The rows of each matrix lie in a flat space through zero, up to rounding. After each matrix: how many dimensions does the smallest such space have?

[[ 18 -12  -6 -14  13  -5  -3  -5  -1   8 -16   5  17   6  -4   3   3   8
    1 -16]
 [-12  20 -27   4  17 -12  -2   9  13 -13   4   8  -8   5   0 -13  14 -20
  -12 -20]
 [ -6 -27 -30  15  23  25 -16 -11   2  17 -23  38  21  26 -27   6  -8  -3
   -3 -31]
 [-14   4  15 -21  14 -11  -7  13  26  -3  19 -16 -12 -28  11  -1  24  -4
    6   6]
 [ 13  17  23  14  -5   2   1  -8 -14 -12   5 -32 -27  -3   9  12   0   9
    9  18]
 [ -5 -12  25 -11   2   7  -8   1   7   8  12 -15  -6 -19   3  10  11   7
    9  17]
 [ -3  -2 -16  -7   1  -8   8   6  12   1  -2  13  13   7   2 -11  -5  -9
    0  -8]
 [ -5   9 -11  13  -8   1   6  12 -11  -1 -10  10   3  16  -7 -10  -9   4
   -5  -3]
 [ -1  13   2  26 -14   7  12 -11   0 -15  10 -11 -19  10  10   2 -20 -12
   11  17]
 [  8 -13  17  -3 -12   8   1  -1 -15  11  -7  -3   8  -1  -4   7  -8  19
    5  11]
 [-16   4 -23  19   5  12  -2 -10  10  -7  17   9 -16  13  -3  -1   5 -35
   -6   1]
 [  5   8  38 -16 -32 -15  13  10 -11  -3   9 -23  -1 -28  17  -2  -8  22
    4  28]
 [ 17  -8  21 -12 -27  -6  13   3 -19   8 -16  -1  23  -6   3  -1 -24  32
    5   9]
 [  6   5  26 -28  -3 -19   7  16  10  -1  13 -28  -6 -21  17  -3  17   9
   10  19]
 [ -4   0 -27  11   9   3   2  -7  10  -4  -3  17   3  17  -4  -4  -6 -19
   -2 -15]
 [  3 -13   6  -1  12  10 -11 -10   2   7  -1  -2  -1  -3  -4  12   6   2
    4  -2]
 [  3  14  -8  24   0  11  -5  -9 -20  -8   5  -8 -24  17  -6   6  10 -12
  -10   6]
 [  8 -20  -3  -4   9   7  -9   4 -12  19 -35  22  32   9 -19   2 -12  32
    0 -25]
 [  1 -12  -3   6   9   9   0  -5  11   5  -6   4   5  10  -2   4 -10   0
   14  -3]
 [-16 -20 -31   6  18  17  -8  -3  17  11   1  28   9  19 -15  -2   6 -25
   -3 -15]]

8

[[ 15 -11  10   8   8   6 -14 -13  -6  -3 -16   8  -2   1  -4 -20  11 -24
    4  -4]
 [-11  10  -6  -2   4  -5  14  -3   0  12   0  -6  -4   1  -2   4 -13   9
    4   7]
 [ 10  -6  23   8 -11  -7   5  34  14   9   3  13  -2   8   1  -2  16  -2
    2  -2]
 [  8  -2   8  23  11   7   8 -18   8  -1 -23  13   3   9  -5  -4 -11  -9
   -9 -15]
 [  8   4 -11  11   2   5  -1 -16   9 -18  -3  -7   4  12  12   9 -10   4
  -17 -10]
 [  6  -5  -7   7   5  11  -9 -19   2 -21  -7   0  10   1   2   5  -3  -7
  -14 -14]
 [-14  14   5   8  -1  -9  38  20  27  19   3   1   4  14   2  22 -21  20
   -5  -4]
 [-13  -3  34 -18 -16 -19  20  58  16  38  20  21  -8  -6   1   2  18   8
   31   3]
 [ -6   0  14   8   9   2  27  16  33  10  -5   3  15  15  -6  15  -8 -11
   -6 -13]
 [ -3  12   9  -1 -18 -21  19  38  10  22  17   2 -15   8  11   5   2  27
    8  15]
 [-16   0   3 -23  -3  -7   3  20  -5  17  15  -3  -2 -12  -5   1   8   2
   19  12]
 [  8  -6  13  13  -7   0   1  21   3   2  -3   8   3   2 -11  -2   9  -3
   -8   1]
 [ -2  -4  -2   3   4  10   4  -8  15 -15  -2   3  16   2   2  16  -7  -4
  -13 -22]
 [  1   1   8   9  12   1  14  -6  15   8 -12   2   2  13  -1  -2  -8 -12
    0  -6]
 [ -4  -2   1  -5  12   2   2   1  -6  11  -5 -11   2  -1 -19  -9   3 -19
    6  16]
 [-20   4  -2  -4   9   5  22   2  15   5   1  -2  16  -2  -9  22 -17   3
   -5 -12]
 [ 11 -13  16 -11 -10  -3 -21  18  -8   2   8   9  -7  -8   3 -17  29 -14
   16   5]
 [-24   9  -2  -9   4  -7  20   8 -11  27   2  -3  -4 -12 -19   3 -14  14
   13  16]
 [  4   4   2  -9 -17 -14  -5  31  -6   8  19  -8 -13   0   6  -5  16  13
    8  23]
 [ -4   7  -2 -15 -10 -14  -4   3 -13  15  12   1 -22  -6  16 -12   5  16
   23  14]]

7

[[ 24 -14 -13   1  -1  10   2 -10 -19 -11  16  -9   4  -6  20 -26 -32 -13
    5  20]
 [-14 -17  10 -25  -2   6  -2   4   8   0   6  -9   1 -27  -3  13   4   7
   10   1]
 [-13  10 -31  -4  -3  -7 -16 -21  29 -22  -5   3  -4  -7   7   3 -16 -10
  -12  -3]
 [  1 -25  -4 -35  -8  26  -7   2  19   7 -12 -11  -3 -19 -15  -3 -15  14
   -1   6]
 [ -1  -2  -3  -8 -14  -8 -17 -20   4   2 -12   8   0  -4 -11  -5   5   9
   -3   9]
 [ 10   6  -7  26  -8 -45   5 -11   2 -17 -20 -29  20  -4 -14  -8  -9   3
   12  -7]
 [  2  -2 -16  -7 -17   5 -19   2  -8   1  -3   6   1 -12  10 -12   1 -10
   -1 -11]
 [-10   4 -21   2 -20 -11   2 -11   0  -4   5  13   9  14   7 -17  -2   7
    7  11]
 [-19   8  29  19   4   2  -8   0 -23  22  -8   3   0  -1 -10 -27  17  10
    4  14]
 [-11   0 -22   7   2 -17   1  -4  22 -11  23  17   4  -5 -32   2  -2   8
  -17  10]
 [ 16   6  -5 -12 -12 -20  -3   5  -8  23 -20   9 -14   0 -10  21   1  -3
    5  -3]
 [ -9  -9   3 -11   8 -29   6  13   3  17   9 -32  -4  17 -23  -4  38  -4
  -27 -12]
 [  4   1  -4  -3   0  20   1   9   0   4 -14  -4 -15   2  12  -4   5   0
   -5  10]
 [ -6 -27  -7 -19  -4  -4 -12  14  -1  -5   0  17   2 -18   2  11   4 -17
  -10  17]
 [ 20  -3   7 -15 -11 -14  10   7 -10 -32 -10 -23  12   2 -27  16   3 -22
  -17 -16]
 [-26  13   3  -3  -5  -8 -12 -17 -27   2  21  -4  -4  11  16 -31  19 -17
  -13   5]
 [-32   4 -16 -15   5  -9   1  -2  17  -2   1  38   5   4   3  19 -52 -21
    1   5]
 [-13   7 -10  14   9   3 -10   7  10   8  -3  -4   0 -17 -22 -17 -21   0
  -13 -15]
 [  5  10 -12  -1  -3  12  -1   7   4 -17   5 -27  -5 -10 -17 -13   1 -13
    6   7]
 [ 20   1  -3   6   9  -7 -11  11  14  10  -3 -12  10  17 -16   5   5 -15
    7 -30]]

16

[[ 30  -7  -2 -28  -8 -29  26 -29  -8  -4   2  -4  -5  -3 -29  33  -3  21
   12  31]
 [ -7  12 -23   9   6   0 -22  19  14  -5 -12   5   0 -11 -33 -13  13  38
   18   8]
 [ -2 -23  -1 -14  -3 -15 -35  18   8 -16 -17   1   1  14 -10   3   1  40
  -36  13]
 [-28   9 -14  -1  10 -19  -4  17 -12  -9   4  20   0  -5  10 -28   9  -7
    8  15]
 [ -8   6  -3  10 -17  -9   6   3  -6   1  -4  -3  21 -15  -3  25  -7 -21
    1   8]
 [-29   0 -15 -19  -9  53 -13  19  -9   5 -23 -16   5 -23   2  11  14  13
   27 -31]
 [ 26 -22 -35  -4   6 -13  11  12   0  14  31  16  -2  11  10  -6  15 -17
   38  -5]
 [-29  19  18  17   3  19  12  15 -29  -7  40  -1   4  -9 -17   0   8 -30
    3   0]
 [ -8  14   8 -12  -6  -9   0 -29  14  12  16   7  19  29  14 -20  11 -12
   -4  -1]
 [ -4  -5 -16  -9   1   5  14  -7  12 -29  -2 -14   5  11  22   0  -1  -8
   34  -3]
 [  2 -12 -17   4  -4 -23  31  40  16  -2 -42  -3 -17  -5 -10   8  13  23
  -29  -6]
 [ -4   5   1  20  -3 -16  16  -1   7 -14  -3   1 -27   1  18   3   1  14
    0  -8]
 [ -5   0   1   0  21   5  -2   4  19   5 -17 -27  -8   2  -1  11 -25  -3
  -17 -15]
 [ -3 -11  14  -5 -15 -23  11  -9  29  11  -5   1   2 -26 -10  19  -4   1
  -22  -6]
 [-29 -33 -10  10  -3   2  10 -17  14  22 -10  18  -1 -10  -5   3   1 -11
  -11 -35]
 [ 33 -13   3 -28  25  11  -6   0 -20   0   8   3  11  19   3 -33   2  -3
    5  28]
 [ -3  13   1   9  -7  14  15   8  11  -1  13   1 -25  -4   1   2 -22 -10
  -18 -17]
 [ 21  38  40  -7 -21  13 -17 -30 -12  -8  23  14  -3   1 -11  -3 -10 -41
    2   1]
 [ 12  18 -36   8   1  27  38   3  -4  34 -29   0 -17 -22 -11   5 -18   2
   15 -11]
 [ 31   8  13  15   8 -31  -5   0  -1  -3  -6  -8 -15  -6 -35  28 -17   1
  -11  16]]

17

[[-24 -15 -18 -32   9 -49   5   7   7   8  22  -4   6   2   5  20  30  -2
   26  18]
 [-15  12  18 -30   4 -17 -21   3 -22   5  18 -11  15   9   7 -13 -16 -12
  -16  -3]
 [-18  18 -10  -8  -3  10  -4  11   2   1   5   7 -12   0   2  17  -2  -3
   13  -9]
 [-32 -30  -8   5  15  -7  -5  11  -4  27  18  19 -26 -13  22  17   0  -5
   19 -13]
 [  9   4  -3  15  13  11  13   4  -2 -14   1   9 -12  -8 -15  -5  -2  -3
   -9  -6]
 [-49 -17  10  -7  11  35  -9  35 -26  47  18   3 -11 -23  11  22   5  -7
   25  -3]
 [  5 -21  -4  -5  13  -9  17 -15  -5  20  -1  28 -19 -30  38 -20   2   7
   11  -3]
 [  7   3  11  11   4  35 -15  29 -13 -26  -4   6 -36  -3 -19 -18 -39  -1
  -24   5]
 [  7 -22   2  -4  -2 -26  -5 -13  11   3   5  -6  20   7   0   0  15   9
    0  16]
 [  8   5   1  27 -14  47  20 -26   3  45 -31  24 -10 -26  41  -9   5  15
   20 -34]
 [ 22  18   5  18   1  18  -1  -4   5 -31  -1   3   7   4 -25  -2 -12   2
  -24   0]
 [ -4 -11   7  19   9   3  28   6  -6  24   3 -11  22  -8  -6  10  31  22
    3   8]
 [  6  15 -12 -26 -12 -11 -19 -36  20 -10   7  22  14  -5  27  10  -7 -16
   13  -5]
 [  2   9   0 -13  -8 -23 -30  -3   7 -26   4  -8  -5  33 -17 -10 -20 -14
  -19  -8]
 [  5   7   2  22 -15  11  38 -19   0  41 -25  -6  27 -17  45  12  20  31
   21  -3]
 [ 20 -13  17  17  -5  22 -20 -18   0  -9  -2  10  10 -10  12  -8 -31  -5
  -19   3]
 [ 30 -16  -2   0  -2   5   2 -39  15   5 -12  31  -7 -20  20 -31   3   7
    0  -5]
 [ -2 -12  -3  -5  -3  -7   7  -1   9  15   2  22 -16 -14  31  -5   7  39
   11  14]
 [ 26 -16  13  19  -9  25  11 -24   0  20 -24   3  13 -19  21 -19   0  11
    0   4]
 [ 18  -3  -9 -13  -6  -3  -3   5  16 -34   0   8  -5  -8  -3   3  -5  14
    4  42]]

11

[[ 17  -2  -7   4  -9 -15   1  -4  -5  -4   0 -24 -12  -1  -4  10  -5   8
    1   0]
 [ -2   7  -6  -7  -2  -3   4   8   7   7  -6  -4   5   1   2   2 -11   2
    3  -3]
 [ -7  -6  10   2   8   9  -9  -6  -3  -8   8  17   1   0  -2  -8  12  -5
   -4   3]
 [  4  -7   2  14  -2   6   6  -6 -10   0  -1  -1  -2  -5   3   4  13  -5
   -2   1]
 [ -9  -2   8  -2   5   6  -3  -2  -1  -1   4  17   4   0   2  -7   8  -3
    0   1]
 [-15  -3   9   6   6  17   7  -1  -5   7  -2  25  12  -4   9  -7  17 -11
   -1   0]
 [  1   4  -9   6  -3   7   7   8   4   7 -10 -11   4  -2   1   6  -8  -4
   -2  -1]
 [ -4   8  -6  -6  -2  -1   8   9   6  11  -8  -1   8   0   5   1  -9   1
    4  -4]
 [ -5   7  -3 -10  -1  -5   4   6   5   8  -4   3   6   2   4  -1  -8   3
    5  -3]
 [ -4   7  -8   0  -1   7   7  11   8   9 -10  -4   8   0   2   2 -11  -3
    0  -2]
 [  0  -6   8  -1   4  -2 -10  -8  -4 -10  10   8  -5   1  -4  -5   9   1
   -2   3]
 [-24  -4  17  -1  17  25 -11  -1   3  -4   8  42  13   1   1 -19  17 -14
   -7   3]
 [-12   5   1  -2   4  12   4   8   6   8  -5  13  11   0   4  -5  -2  -6
    0  -1]
 [ -1   1   0  -5   0  -4  -2   0   2   0   1   1   0   2   0  -1  -3   3
    2   0]
 [ -4   2  -2   3   2   9   1   5   4   2  -4   1   4   0  -1  -1  -3  -5
   -3   0]
 [ 10   2  -8   4  -7  -7   6   1  -1   2  -5 -19  -5  -1  -1   9  -7   3
    1  -1]
 [ -5 -11  12  13   8  17  -8  -9  -8 -11   9  17  -2  -3  -3  -7  20 -10
   -9   5]
 [  8   2  -5  -5  -3 -11  -4   1   3  -3   1 -14  -6   3  -5   3 -10   7
    1   0]
 [  1   3  -4  -2   0  -1  -2   4   5   0  -2  -7   0   2  -3   1  -9   1
   -1   0]
 [  0  -3   3   1   1   0  -1  -4  -3  -2   3   3  -1   0   0  -1   5   0
    0   1]]

4
